All groups share one centre, and each spreads out both ways along 6 directions, with some noise.
In the rows, 128 means zero.
Known rows, each followed by its group:
[178 119 121 167 136  80 146 145 130 137 101 126 152 138 114]	Q_885
[106 143 122 104 175 123 103 116 154 133 137 146 143 146 118]	Q_93
[144 161 117 129 144 158 166 127 115  81 109 152 118  95 122]	Q_510
[148 130 107 127 188 104 114 111 141 140 125 157 160 130  96]	Q_93
[147  91 113 160 106 102 110  96 125 129 106 140 129 129 128]	Q_93
[113 136 131 114 121 148 118 119 125 123 142 133 117 115 122]	Q_885
[155 181 151 159 163 119 154 151  95  68  98 103 125 192 160]	Q_376
[158 120 119 145 176 162 230 160  83 162 102 108 154  93 165]	Q_885
[158 115 119 151 133 137 122 124 105 128 118 105 147 152 121]	Q_855
[141 104 149 162  76  76 155 137 115 142 115 118 104 118 160]	Q_376
[157 146 130 137 105 154 147 140 101 106 137 132 114  77  95]	Q_885
[107 145 153 138 136 146 145 102  70 128 158 139  99  87 159]	Q_376
[170 111 126 187 120  70  99 100 114 107 101 136 131 160 120]	Q_885
[117  55 128 132  86 126 126 127 121 203 138  95 142 119 152]	Q_510
[149 121 145 167 126  72 178 151 118 141 103 125 124 130 160]	Q_855
[140 166 129 123 174 110 128 142 145 109 121 139 142 153 111]	Q_510
[ 81 159 138 105 181 121 187 123 144 124 115 183 106  89 181]	Q_510
[162 115 108 134 106 156 162 170 124 124 102  89 149 133 120]	Q_510
[113 135 117 125 128 202 146  98  87  95 125 130 113 103 154]	Q_885
[141 134 107 121 152 142 115 116 129 125 131 148 143 106  94]	Q_885
[169 118 161 192  72  29 143 149 115 132 113 120 104 135 139]	Q_376
[188 121 155 153 136  99 177 185  77 210 174  88 158  76  84]	Q_855
[124 140 131 119 159  98 152 151 152 144 119 139 140 137 133]	Q_93
[132 158 153 150 213  81  86 105 100 146 155 125 156 192 123]	Q_376
[149 142 145 155 145  74 121 131 124 129 125 125 132 154 122]	Q_510
[152  79 105 124 123  86 118 135 169 198 137 138 158  99  81]	Q_376
[159 127 161 185 101  18 103 131 127 125 115 119 118 188 142]	Q_376
[160 115 120 176 118 113 127 106  98  93  93 126 125 150 145]	Q_885
[143 129 134 156 189  82  85 101 109 145 135 119 162 191 125]	Q_93
[114 115 126 136 129  86 121 121 161 122 102 145 123 163 155]	Q_855
[ 80 140 141 111 141 123  77 107 144 116 131 114 122 209 169]	Q_93
[149 104 127 128 140  96  93 148 142 183 148  92 167 170  94]	Q_510
[ 95 113 119 140 126 113  62  67 146  88 102 143 112 193 166]	Q_855
[181 134 113 143 116 145 137 158 117  98 103  96 147 147  98]	Q_510
[147 115 142 178 107  76 177 144 113 110  72 117 115 161 193]	Q_855
[130 116  99 132 173 100 112 104 176 117  87 160 152 165 134]	Q_93
[140 122 115 161  74 132 108 104 126  48  74 123 104 174 153]	Q_885
[112  79 115 125 100 113 128 127 155 165 116 128 132 125 145]	Q_376
[119 131 145 132 149  77 111 123 135 166 150 137 136 136 123]	Q_93
[141 116 116 160 136 127  90  76  96 101 114 131 133 165 138]	Q_855
[148 132 125 114 144 181 116 132  86 168 185 101 156  84  68]	Q_855
[152 131 135 137 155  86 156 147 129 167 138 140 143  98 110]	Q_93
[124  82 120 127  91 143 127 142 135 153 110  89 140 155 149]	Q_510
[113 125  99 100 136 148 123 133 177 110 100 137 140 149 130]	Q_855
[138 141 127 136 136 137 158 153 121 105 100 110 133 155 153]	Q_376

New rows. What belongs after each?
[126 126 127 105 162 101  87 117 146 191 181 143 157 107  65]	Q_855
[136  89 114 128  97 127 172 153 142 163 110 121 134  90 138]	Q_376
[161  73 112 154  59  35 104 154 200 143  85 124 137 170 109]	Q_376
[147  96 102 118  85 143 176 165 154 146 103 132 131  69 113]	Q_376
[177 157 155 172 151  68 142 148  95 125 133 121 131 137 113]	Q_376
[154 143 162 152 133 125 173 174  68 158 153  78 133 132 146]	Q_93
[145  66 123 138 102 136 145 132 104 206 151 103 150  80 116]	Q_510
[ 88  84 142 137  72 129 144  95 106 166 155 145  89  56 163]	Q_376
[150 157 123 115 170 132 169 171 146 116 111 126 147 136 115]	Q_510
[123 131 131 132 135 120 133 134 132 125 114 116 131 157 149]	Q_93
[120  94 138 147 106  93 126 125 126 160 121 108 127 155 167]	Q_510
[ 98  96 123 117 147 139 130 115 127 171 134 118 145 131 157]	Q_376
[190 145  73 133 144 192 138 119 129  54  91 155 145  91  60]	Q_885
[170  88 118 151  78  87 186 188 161 143  78 106 137 126 137]	Q_376
[174 154 105 128 129 177 127 143 114  69 109 121 141 124  76]	Q_510
[184 142 144 178 120  72 121 144 105 100 108 106 132 174 116]	Q_510
[137 154 140 119 157 159 136 143  85 148 171 104 143 116 106]	Q_93
[149 140 115 130 124 146 143 147 131  91 102 118 137 144 123]	Q_510
[ 69 109 186 126 108  36  83 127 145 207 178 110 113 175 165]	Q_885
[117 146 134 136 116 150 142 129 117  78  98 119 109 161 173]	Q_376
[130 156 123 125 151 124 118 127 143  89 112 134 127 164 127]	Q_510
[132 123 140 153 174  58  95 114 134 160 132 136 151 178 132]	Q_93
[111 131 134 133 135  81 134 117 154 133 118 157 118 128 147]	Q_855
[124 165 114 100 181 178 147 150 137 100 110 107 149 167 140]	Q_93
[133 131 141 126 113 108 158 167 137 148 132 119 125 119 124]	Q_885
[126 141 133 137 122 177 136 105  77 101 138 122 114 105 141]	Q_855
[139 113 126 131 125 118 125 153 139 141 117 101 148 166 128]	Q_510
[141 135 114 113 112 137 134 159 159 102 110 130 128 124 101]	Q_885
[ 94 113 123 113 119 143 102 107 146 117 114 125 123 162 158]	Q_510
[119 139 120 119 101 174  99 103 124  75 125 139 109 120 115]	Q_885
[ 97 124 127 113 118 143 123 125 145 116 114 118 119 158 167]	Q_885
[ 94 130 167 118  78 144 103 119  91 149 186 103  99 103 131]	Q_93
[137 131 120 143 148 119 142 113 131 109 100 152 124 122 138]	Q_855
[106 103  91  95  96 213 128 129 151 101  95 104 137 142 148]	Q_510
[112 121 148 120 114  94 134 155 141 169 145 109 126 135 145]	Q_855
[115 116 120 137 141 133  80  90 120 116 121 121 134 181 143]	Q_93
[126 141 124 112 161 120 140 146 147 140 128 131 142 138 126]	Q_510
[ 95 133 159 103 127  65 159 166 172 185 152 143 110 102 145]	Q_855
[148 139 156 191 113  92 202 125  71 102  94 139  86 103 199]	Q_855
[110 136 130 114 137 141 117 108 122 128 145 142 120 116 126]	Q_855
[101 134 147 117 108 138 111 118 116 131 160 128 105 114 134]	Q_885
[138 122 114 118 138 104  81 107 157 137 146 151 141 128  74]	Q_376
[162 113  95 180 162 164 139  72  66  82  83 142 140 130 149]	Q_885
[174 141 115 141 126 130  52 117 126  82 130 104 151 189  60]	Q_510
[173 120 123 146 124 105  42 114 119 129 156 102 163 177  53]	Q_510
[141  90 163 184  63  44 155 144 109 165 120 109 102 131 175]	Q_93
[144 133 108 135 167  99 156 121 160 116  94 181 132 106 127]	Q_855
[105 104 124 126 121 133 125 104 125 151 133 134 124 114 148]	Q_510
[134 157 150 158 114  89 100 121 124  66 104 122 107 197 150]	Q_376
[113 150 170 128 129 119 145 162 101 146 153  86 121 165 163]	Q_93
[146 127 136 138  96 168 179 163  91 121 121  87 122 114 145]	Q_93
[185 118 118 187 161 148  91  61  34 112 141 128 147 121  93]	Q_855
[171 108 135 177  84  96 126 143 103 110 102  90 130 172 138]	Q_510
[133 168 139 130 198 150 145 132  95 104 121 114 143 173 150]	Q_376
[143 135 151 156 117  65  92 109 117 133 151 143 114 129 108]	Q_376
[156 158 127 138 164 112 119 147 137  99 110 119 150 182 109]	Q_376
[ 87  97 131 110  49 117 112 108 160 136 144 163  83  76 137]	Q_93
[144 127 110 114 168 154 165 154 130 153 119 117 156 114 116]	Q_376
[124 101  71  84 128 147  86 131 209 125  99 137 164 143  80]	Q_376
